There are 4 nested groupings, the coarsest first. Each group lies inside one group of the grouping before and may be the whole of it. The rows also spread widely along 12 directions, which tell nothing about the answers.
Known rows, each followed by its group in each grouping:
[-20   4 -40  17 -17  14  25 -14  51 -46   3  10  11  -1  12  50  30  14
   4   1 -36  22   1 -37 -32   6   3   4 -56  59 -12  46] -> Q505 Tada Q445 Q663
[-76  -8 -29  30 -46  15  32  22  51  -4  59  12  44  15 -35  55  21  28
 -32  39 -29  11 -46   3  30  67  42  46 -46   3  57  -6] -> Q54 sizo Q472 Q314
[ -5  12 -29  -1  59  39 -26 -43 -12 -24  30 -27   9  54  15  -1   9   0
 -17  60 -19 -33  21   6 -32  -2 -17 -10 -17  31 -22  27] -> Q54 zafif Q509 Q775
[  4 -24   7 -32 -40   7  27  32  44  31 -33  55 -10  -3  16  19  -9  13
   6 -46  21   7  27   8  68 -17   9 -33  32 -57 -43   0] -> Q505 fezem Q613 Q695
[-45   0   1 -38 -25 -30  21 -11  33 -18 -27 -51 -35 -15 -34  -5 -37 -20
  37   3   5 -32  32 -11  36  -2  15  20  31 -10  18  16] -> Q54 sizo Q456 Q978
[ -3  -6 -31 -46 -47 -60 -19  19  -7 -28  13 -38   8  -9 -43  22  12 -16
 -11 -17  10  39 -18 -18 -61 -10  11  12 -31  68  33  55] -> Q505 fezem Q238 Q470
[  4 -20 -44 -13  -5   8 -24  18  21   9  23  16  11  20  -2  42  34   6
 -43 -14   1  38 -19  18 -39   1  -4  14 -43  17   7  19] -> Q54 zafif Q509 Q843
[-44  33  19   1 -11  -7  17  27 -13  43  59 -37  33   7   9 -15 -32 -15
  16  15 -30 -48 -18 -13  29  10   9  16   6  13  27  12] -> Q505 Tada Q287 Q499
[  4  -2  -8 -39 -27 -63   4   7  -3 -12  -7 -34   0  11 -22  13   7  -9
   9  -4   4  -4   6 -12  18  -4  18   9  24  -4   4  27] -> Q505 Tada Q155 Q177
[  8  22 -36 -20  25  36  14 -88   3 -29 -17 -14  -4   1  21  51  48   9
  22  25 -43   2  16  -6 -25  -8 -33  71   6   8 -17  46] -> Q505 Tada Q287 Q947
[ 17  25  26 -57 -40  -4  23  19 -37  17   6  12   1 -35  33  -7 -46 -22
  11 -70  26 -10 -18  -3  30 -41   3 -43   9   5 -29  31] -> Q54 zafif Q572 Q619
[ 12 -10 -13 -60   6  21  -5 -54  15 -18 -56  -5 -37   8  -9  11   1   6
  30  -4   1   3  68  -2 -25 -30 -33   3  41  -1 -36  40] -> Q505 fezem Q613 Q103
[ -8  -8 -33 -29 -13  15  18  23  91  50 -56   2 -46 -50 -33  28 -13 -35
   2 -49  14  19 -44  10  30 -24  10  21  -7 -10  -2  24] -> Q505 Tada Q155 Q585
[-24 -28   6 -53 -29  -6 -27  21  -8  31  17   5  -1  38 -22  -1 -13  21
  -5 -13   3  14  48  17 -46  13 -18   1  14  13  24   6] -> Q54 zafif Q60 Q890
[-37 -30 -21 -15   6 -15 -19   9  53 -33 -11 -18 -22  51 -36 -11 -16  -1
   5  30   1 -11  67 -17 -28   4   4 -42  -1  42 -11  16] -> Q505 Tada Q445 Q523
[ 29  31   5  10  31 -43 -18  18  23  26 -35   2  -1  27  15  25 -42 -25
  -9 -12  -1 -16 -32  -2  32 -22  11 -30  -6  -9 -56   2] -> Q54 sizo Q456 Q361
[-72 -21 -22   4 -11  75  14 -13  34  37  57  20  18   2  -6  19  23  13
  -1   5 -13   6   9  21 -18  25 -23  65 -13  -1  41  -1] -> Q505 Tada Q445 Q663
[-77 -23 -51  19  -1   7  -3 -24  70 -48  23 -26 -13   2 -21   6  29 -19
  13  33  16 -11  29 -17  10   9  15  39 -25   5  22  12] -> Q505 fezem Q613 Q695
[-25 -13   7  10 -44 -57  -6  37   1  21  33  23  47  39  10  32   9  26
   1 -12 -18  18  23 -16  -6  22   6  11  -6  -1   3   2] -> Q505 fezem Q238 Q470
[-39   3  19  11   1 -20 -10  31   6  40  37  -5  32  59  -1  -7 -28   8
   7  20 -22 -30  26  -6   6  21   1 -10  14   1   0  -7] -> Q505 Tada Q445 Q663
[ 13   2 -30 -38 -30 -26  -9  30  39   2 -30  -3 -20 -19 -25  37 -12 -18
 -18 -44   7  36 -43  -6 -23 -16  16 -11 -39  40   0  38] -> Q54 zafif Q60 Q890
[ 16 -22 -72 -22  13 -46 -22  40  57 -34  13 -62 -28  -5  18  -7  46 -36
 -27   3  13  -7  20  -3 -10 -41  23 -24 -55  32  11  39] -> Q54 sizo Q472 Q314
[-12  30   4 -47 -25 -16  18 -13 -24  -5  13 -44   3 -20 -12   3 -18 -22
  22  -9 -11 -15 -15 -14  -5 -13   0  21  11  33  16  44] -> Q505 Tada Q287 Q947
[-25  12   9   6  22  45 -13  23  28  65   2  24   8  37 -20  12 -59   1
 -22   5 -14 -13 -32  18  -1  16  -4 -26 -12  11 -22  -4] -> Q54 zafif Q509 Q775
[ 21  56 -17 -11  32 -28  -8  -1  12  26 -25 -55 -15 -26  26  10 -28 -45
  22 -25 -29 -24 -38 -27  -5 -43  -6   9 -26  35 -21  53] -> Q54 zafif Q572 Q619
[-29 -12 -14  19 -24  10  -7  31  65  28  -4  60   3   4  -3  47  -9  -1
 -11 -51  -1  45 -15  -5 -37   4  -6  -4 -52  34 -22   1] -> Q505 Tada Q287 Q947
[ 17  27  -5 -25 -31  16  46 -49 -30 -40  -6  31  28   2  14  63  16  26
  -8   6 -13  10 -42   0  55  12  20  16  13 -26 -30  29] -> Q54 zafif Q572 Q619
[-23  -3 -16 -34  -4  15   6  -1  47  -3 -37 -23 -37  -2 -29   7 -37  -9
  13  -5  -9  -7  17 -11  -5  -7   2 -17  -1  25  -6  33] -> Q54 zafif Q509 Q843
[-83 -36  -7  -9  -9  25 -47 -18  37  -6  11  30  -9  50 -86  17 -38   3
 -16  11  25  33  25  24 -89  44 -20  18 -20  47  23 -21] -> Q54 sizo Q472 Q314
[ -2   2 -32 -41  25  41   0 -74  22 -19 -46 -18 -30  15 -35  30  16   4
  13  30 -18   3  21   3 -34  -1 -29  40  24  16 -15  43] -> Q505 Tada Q155 Q585
[-23 -13 -24 -11 -35 -15  18 -20  29 -47   2   8   0  -4  31  40  38  24
  22 -16 -24  18  61 -25 -30   1 -11  25 -27  22  -2  28] -> Q54 sizo Q472 Q314
[-55 -30   7  17  -9 -20 -25  48  36  10  42  20  10  46  16 -32 -25 -11
   4  -9  35 -25  63  -8  15  -5   9 -54  -8  -5 -23 -22] -> Q505 fezem Q613 Q695
[  7  21   7 -14 -42 -43   3 -22 -12  -6 -23  31  27  -6   6  68   6  10
  23 -47  -9  41 -18 -21 -15  -5  -8  47   4  -3 -24  26] -> Q505 fezem Q613 Q103

New rows, each followed by its group in each grouping:
[-37 -49 -34 -19 -40 -50 -24  51   7 -19  78 -19  17  24 -17 -15  38 -18
 -30  -6  46   9  22   8 -14   2  24  -7 -26  17  43   3] -> Q505 Tada Q155 Q177
[-38  10  14 -17 -57 -11  39  50  30  28   3   5   7 -14 -23  15 -53   1
   2 -28  -9  -6 -37 -14  57  18  39 -23  -5   2  11  13] -> Q54 zafif Q572 Q619
[-94  16  13  23  -6  20 -13  -9  32   2  19   1   0  12 -32   5 -73 -19
  28  -7  -3 -13   1 -26 -45  23  -8   6 -35  60   6   4] -> Q54 zafif Q509 Q843
[-12 -11 -24   6 -13 -54 -22  12  18  -9  19   5  18  12  21  23  34 -18
   2 -23  23  11   9  -7  10 -16   9  28 -15 -21 -10   5] -> Q505 fezem Q613 Q695
[-39 -21 -17 -42  -7   2  -2  32  65  26 -17 -51 -49  -7 -49 -32 -36 -26
  18  -6   1 -22  40 -12 -20 -12  -2 -23   2  41  23  30] -> Q505 Tada Q155 Q177
[-21 -32 -37 -38 -39  30  17  17  51  12  -8  21 -23 -36 -16  33  13  -5
 -19 -44  25  34 -21  23  15  -7  10  22 -20 -14  16  18] -> Q54 zafif Q509 Q775
[  7  12 -36 -13 -30   1  27  -3   4  -3  29  -2  26 -26  18  49  54  -3
 -15 -16 -12  19 -50  -3  11  -6  11  47 -30   8  15  41] -> Q505 Tada Q155 Q585
[-22   7  -8 -11  -8  64  18   8  18  42  22  21  23  18 -42  22 -25   6
 -36  32  -5  -3 -59  25  33  23  15 -12  -2   2   2  11] -> Q505 fezem Q238 Q470
[-37   7 -12   3  14  62   5  -3  42  46  15   6  -5 -12  17   0 -16  -9
  15  -9 -21 -14  18  -7 -23 -15 -30   6 -25  30  -9  25] -> Q505 fezem Q238 Q470
[-16  14 -11 -54 -25  -2  37  30  61  15 -41 -66 -52 -47 -35 -13 -52 -27
  21 -13 -17 -32  -1 -18  27 -22  17 -20   0  31  19  48] -> Q54 sizo Q456 Q978
[-33  -3  16 -27 -29 -21   5  37   8  43  15  -4   6  19 -29  -1 -42  -8
  -8  -1  20 -21 -25  22  72  18  35   1  33 -47  18 -17] -> Q54 zafif Q60 Q890
[-60  -1  48 -30 -30  16  -6  45  -9  59  29   4  14  45 -47 -23 -91  12
   3  -3  -5 -25  16   6  -8  32   0 -42  26  20  16  -7] -> Q54 zafif Q509 Q843
[-55   8  30 -19 -26  33  15  -3  -5  -8  22  17   1   8  -6 -13 -68  -6
  20 -18  17 -26  20 -11   5   3   0 -44   3  26 -18   8] -> Q54 zafif Q509 Q843
[ 32 -19 -17 -21  51 -21 -52  -5 -13  10  10  -2  -2  69  18  -5  15 -14
 -36  24  34 -19  33  45  15 -23  -8 -16  25 -45 -35 -17] -> Q54 sizo Q456 Q361
[ -9 -19 -35 -27  -2  11   3  26  15 -20  44 -36  -5  17  34 -20  23   4
 -12  16 -11 -27  53  -8  -5 -18   5 -42 -27  27   9  37] -> Q54 zafif Q509 Q843
[-67   6  11  43   8  18   4  13  22  -4  69  11  29  30  33 -30 -31 -20
  10  25  23 -60  22 -13  59  -1  23 -43 -13 -10 -24 -18] -> Q505 fezem Q613 Q103
[-27  13 -20  12  36  17  -6 -27  -9 -14  58 -29  21  25  21 -18   8 -29
  -5  53  14 -50   1   4  39 -12  10   2  -1  -7 -11  11] -> Q505 fezem Q238 Q470
[-26  -6 -27  13   1  20 -27   9  51   9  -7  32  10  55 -55  55 -17  22
 -42  25 -22  37 -37   5 -50  45   8  -5 -46  47  -2   6] -> Q54 zafif Q60 Q890
[-45 -15 -44 -32 -18 -15 -22 -20  50 -11 -17 -25 -42 -42 -34  25   6 -43
  15 -42  31  30 -10   4 -35 -15  -4  74 -28  18  36  23] -> Q54 zafif Q60 Q890
[-65   9  20  -8  14   5 -20 -58  38  21 -57  -6 -24  27 -59  18 -61  -7
  57  13  -8 -10  39 -10 -18  17 -28  58  54 -12 -12  -2] -> Q505 fezem Q613 Q103
[-48 -22  -7 -38 -33  78  29 -46   3 -43  29  34  -1   5 -16  15   3  25
  -5  15  15   1  36  21  -7  18  -9  -2   2  10   4   8] -> Q54 sizo Q472 Q314
[-19  20  11 -19   6 -52 -31  25  -3   6   2 -57   6  45 -52 -22 -65 -22
   7  33 -11 -29   2 -28 -29   1  13 -48   4  65  -3  33] -> Q505 fezem Q238 Q470
[-14  21  -4  -4  -4  38  16 -49  27 -47 -44  37   1  41 -51  59 -43  25
 -13  39 -17  10 -40 -10   8  39  22 -29  -6  29 -45  18] -> Q54 zafif Q60 Q890
[ -3  28  10 -44 -40 -42  15  46 -19  43  32 -56  18 -30   6 -13 -18 -22
  20 -28 -10 -26 -21 -17  25 -26  13  11  10   9  33  44] -> Q505 fezem Q613 Q103
[-31  -9   7 -35 -44 -27  27  15  54 -18 -46 -11 -39 -18 -25  -2 -46  -8
  44 -38   1  -5  49 -42  -1 -12   7 -40   9  37 -18  34] -> Q505 Tada Q155 Q177
[-82 -26  -3 -16 -15   8 -16  34  39  58  39 -21  -9   8 -45 -24 -31 -26
   6  -3  15 -14  15  19  -6  16  -5  37  10   1  55 -15] -> Q505 Tada Q287 Q499
[ -9  13   8 -10  16 -37 -42 -10 -26 -25  24  -6  14  38  13 -10 -23 -27
  14 -14  18  -9  32 -19 -62 -26 -21 -25 -14  57 -33  19] -> Q505 Tada Q445 Q523
[ -1   7 -19  -4 -16 -35  -3  31  21  42   7 -16  24  11  -1  36  15   8
  -4  -2 -38  15 -14 -11 -11   4   0  32 -17  12  14  30] -> Q505 fezem Q238 Q470
[  4  -7 -17 -18  40 -42 -51 -29   2 -33 -10 -31 -18  39   5 -20  -1 -39
  14  14  41 -25  51  -3  -9 -40  -7 -14  21  -6 -40  12] -> Q505 fezem Q613 Q103
[  7  -3  13 -47   0 -13 -33 -19 -28 -17 -23  17  -8  46 -38  11 -47 -11
 -12  -8  39   7   2  18 -15  -6  -1 -35  29   2 -40   5] -> Q54 zafif Q509 Q843
[-70  17  46  12 -16  17  24  38  12  50  42   0  30  41  -9 -26 -74   9
  23  20 -28 -56  18 -15  36  31   9 -37  21  10   2  -8] -> Q505 Tada Q445 Q663
[-67 -34  -7   4 -48  -6   3 -17  21 -60  20  49   1   4   7  25  -3   2
  13 -37  42  23  41 -12  -9  10   7   2 -24   6 -16  -5] -> Q54 zafif Q509 Q775
[  4  -8 -34 -61 -36  56  26   1  21  13   5   5 -15 -45 -22  21  19 -11
 -20 -36  14  27 -37  17 -16 -21  -5  10 -18  31  18  49] -> Q505 Tada Q155 Q585
[ 25  18  12 -14  -9 -17  21  36  18  49 -22  15  12  26  22  29 -23  17
  -9  -3 -25 -20 -24   7  82   4  28 -25  23 -50 -32   3] -> Q54 zafif Q60 Q890
[-41  10 -33  37  44  60 -12  25  47  35  70  -8  17  30  17 -12  -4 -21
 -30  35 -19 -34 -19   6 -17   3  -3 -25 -64  51   2   7] -> Q505 Tada Q287 Q947
[-15  50  30  -9  13 -28  13 -18 -16  30 -11 -40  18  30 -22   5 -50 -13
  29  34 -30 -53 -26 -14  50  13  13  16  51 -15 -15  15] -> Q505 Tada Q155 Q585
[-87  -9   6  57 -18 -24 -10  47  40  30  64  21  32  27  26   7 -24  -9
   8 -17   2 -17  10 -13  22  25  17  13 -39 -10  11 -30] -> Q54 zafif Q509 Q843
[  0  31   5  17  15 -82  -4 -12   1 -34  -3 -35   4  10  49  -1  -9 -37
  45 -10   2 -43  27 -47  29 -33  11 -11   3   2 -49  22] -> Q505 Tada Q155 Q177
[-35 -18   7 -35 -31 -14  28  42  21  19  15 -35  -9  22  22 -30 -16  27
  25  10 -33 -45  87 -19  42   5  10 -38  28  -9  14  21] -> Q54 zafif Q572 Q619
[ -7 -12   2 -52 -15   2  23  -9   8  16 -14  -6 -13   0   8   2   4   2
  25 -10   4 -19  44  11  47 -18  -6  22  55 -47  -6  12] -> Q505 Tada Q445 Q523
[-45  34  -2  38  50  12 -31 -24   4 -12  44 -28  22  59 -14  -4 -41 -20
 -10  62 -16 -47 -12  -7 -28  20  -3  -8 -32  51 -12   0] -> Q54 sizo Q456 Q978
[-49 -14 -20  20  16  28 -17 -59  31 -14  -2  29   7  40 -11  39  13  14
  12  30  -9  14  37  -1 -32  21 -26  46  -1   1 -20   0] -> Q505 fezem Q238 Q470
[-79  -8   1  12 -17 101  16 -26  23  -1  43  64  13  18 -14  15 -33  19
 -11   4   5   5   3   9 -17  35 -12 -12 -30  31  -5  -7] -> Q54 zafif Q572 Q619
[  7  12   5 -30  -2  -7  -3   3   9 -10 -21   6 -30 -19  43 -16 -41 -32
  26 -58  25 -16  33 -20   1 -53  -9 -57 -11  24 -56  29] -> Q54 zafif Q572 Q619
[-51 -16 -22  25  24   3 -47  -3  54  31   5  16   3  56 -41  30  -6  -5
 -13  15 -10  23   8  12 -60  28 -19  36 -25  25   3 -15] -> Q505 Tada Q287 Q947
[ 14   5   1 -43  41 -23 -31  19  26  47 -40 -53 -37  29 -14 -33 -45 -31
  20  -1  -8 -36  42  -1 -16 -36 -18 -32  35  14 -24  27] -> Q505 Tada Q445 Q663
[-52 -17 -16  -6 -24  -6   6   8  67 -17 -22  -9 -16  30 -76  21 -30  10
   3  23 -15   8  11 -24 -22  36  17 -17 -10  49   9  19] -> Q505 Tada Q155 Q177
[-82 -17  24  19 -27 -25 -26  39  82  52 -38  30  -6  44 -79  22 -82   8
  23 -15  -8  19  21 -19 -28  41   2  -2   5  19   0 -20] -> Q505 fezem Q613 Q103
[ 21   6  -8 -10   9 -11 -22  20  -2  22  13   4  23  52  -7  19  -1  11
 -24   8 -23   6  -3  -4 -44   5  -8 -33 -17  42 -21  25] -> Q505 Tada Q155 Q177
[ -1 -20 -27 -61  -6  27   2 -27 -14   3  26 -28  -3   2   0  -6  42  -3
  -3  18  19 -15  33  29  21 -21 -11  38  39 -38  22  25] -> Q505 fezem Q613 Q103
[ 32 -12 -30 -20 -17 -30  18 -11  17 -31 -21  24  15  26  15  60  52  22
 -14   3  -7  23   3   0  42  -2  18  14  13 -36 -30  19] -> Q505 Tada Q445 Q523
[  0   1 -33 -18   4  38   3  21  16  46  54  -4   3 -38  46   3  29 -34
 -26 -36  20 -10 -30  36  13 -39 -11  32 -40 -12  17  11] -> Q54 sizo Q456 Q978
[ 10  43  12 -34 -14   1  56 -41   5 -10 -53 -16  -7 -13 -29  38 -34  -3
  27  15 -23 -26 -44 -18  78   3  24   8  50 -22 -31  36] -> Q505 Tada Q155 Q177
[-47 -13  -1  -7   6 -12  -8 -36  17 -55  -4 -10 -26  20  26 -16 -22 -15
  43  -1  21 -32  88 -24   0 -17  -7 -19  10   2 -35  10] -> Q54 zafif Q509 Q843
[ 43  31  -5 -30  29 -41  -2  -5 -20   9 -14 -43   9  28   9   6  -4 -22
  -1  22  -9 -35 -23   3  50 -25  14  -7  39 -27 -31  28] -> Q505 Tada Q445 Q663
[-31  25  42   8 -10  -7  -4   9   8  64 -10  36  20  23 -17  24 -64  -2
  23 -33 -13  -3 -17  -8  -6  16 -15   7  16   4 -28  -9] -> Q505 Tada Q155 Q177
[-54 -12  41  -6 -54  18   4  38   9  70  24  63  36  40 -48  27 -51  34
  -6 -29 -10  23  -6   8 -27  50 -10  -5   9  16  10 -18] -> Q505 Tada Q155 Q177
[-73 -25   9  26   0 -37 -46  43  46  25  27  13   3  58 -31 -16 -50 -23
   1  -6  25  -6  34  -1 -26  18   5 -24 -14  21  -4 -33] -> Q505 Tada Q287 Q947
[-24  -6  29 -22 -23 -24  17   9 -16 -11  31   5   4   0  60 -34 -21 -21
  42 -39  34 -44  68 -13  48 -38   1 -37  32 -26 -35   1] -> Q505 Tada Q445 Q663
[-20 -15 -24   9   1  -9 -55  32  29  42  23  15  30  61 -45  36   4  14
 -38   9 -15  40 -13   9 -81  27 -13  14 -38  44  16   6] -> Q505 fezem Q613 Q103
[ 26 -48 -46 -60 -13   0  -4  54  25  15  30 -24 -16  19  24 -19  55   8
 -32  -3   3  -1  64  21  -6 -29  -1 -41  -4   4  13  30] -> Q505 Tada Q287 Q947
[-75 -29  -4  11  -6  26   1  23  46 -14  44   5  -4  47  -1 -32 -32   7
  -2  36  13 -44  56  -3  35  24  24 -56  -9   4  -1 -17] -> Q54 zafif Q60 Q890
[-58  -7 -22  20  38 -21 -60  44  40  51  54 -38   0  39 -30 -29 -26 -56
 -20  13  23 -22 -13  17 -29  -1   3   8 -34  28  27 -15] -> Q505 Tada Q287 Q947
[-12  -5 -21 -17  18  13  -7  -5   5   3  31 -26   8  35   3  -8  15  -2
  -5  31 -12 -22  27   6 -11  -5  -8  -1   4  13   4  22] -> Q505 Tada Q445 Q663
[  4 -28 -17 -16  16 -20 -26  33  37 -14   4  10 -21  29  24 -26 -10 -31
  -9 -21  44 -15  52  -1   4 -43   5 -73 -11  13 -48   5] -> Q505 Tada Q445 Q523
[-13  -2  13 -13  12   7 -25 -23 -23 -29  20  26  14  54 -12  -6 -32 -14
  -7   6  36  -9  18   6 -22  -5  -7 -48  11  25 -46   0] -> Q505 Tada Q445 Q663
[-15  23  20 -29 -20 -66  10 -10  -3 -22 -31 -31 -13  -3 -23  11 -54 -31
  27 -11  20 -24 -12 -14  52  -9  27   2  33 -16 -14  11] -> Q54 sizo Q456 Q361
[ -2  16 -14  28  18  20  -3  24  12  15  56  24  42  36  32  23   7   1
 -44  22  -9 -17 -38  16  23   7  18 -25 -45   2 -20  -5] -> Q54 sizo Q472 Q314
[-26   3 -28 -10 -12  87  16 -18  13 -11  44  25  20  11 -27  26  10  14
 -36  21 -10  15 -35   6 -44  20  -7 -14 -45  68   5  36] -> Q505 Tada Q155 Q585
[-54  16 -34  -8 -12 -23  -2   0  23  -8  34 -68   4 -16 -40  10   2 -33
   9  20 -20  -8 -31 -21 -28  10  11  60 -29  54  58  38] -> Q505 Tada Q287 Q499
[-34   9 -38  17  26  62  -4  15  25  10  73 -17  22  13 -11 -15  -7 -30
 -43  47   8 -30 -50   9   5  -1  17 -32 -55  49  10  22] -> Q505 fezem Q238 Q470
[-57 -46 -32  -8   0  51 -36  28  72  30   1  19 -17  56 -72  18 -24  23
 -36  17 -11  33  24  17 -79  40 -14 -16 -36  53  23   2] -> Q54 zafif Q509 Q843
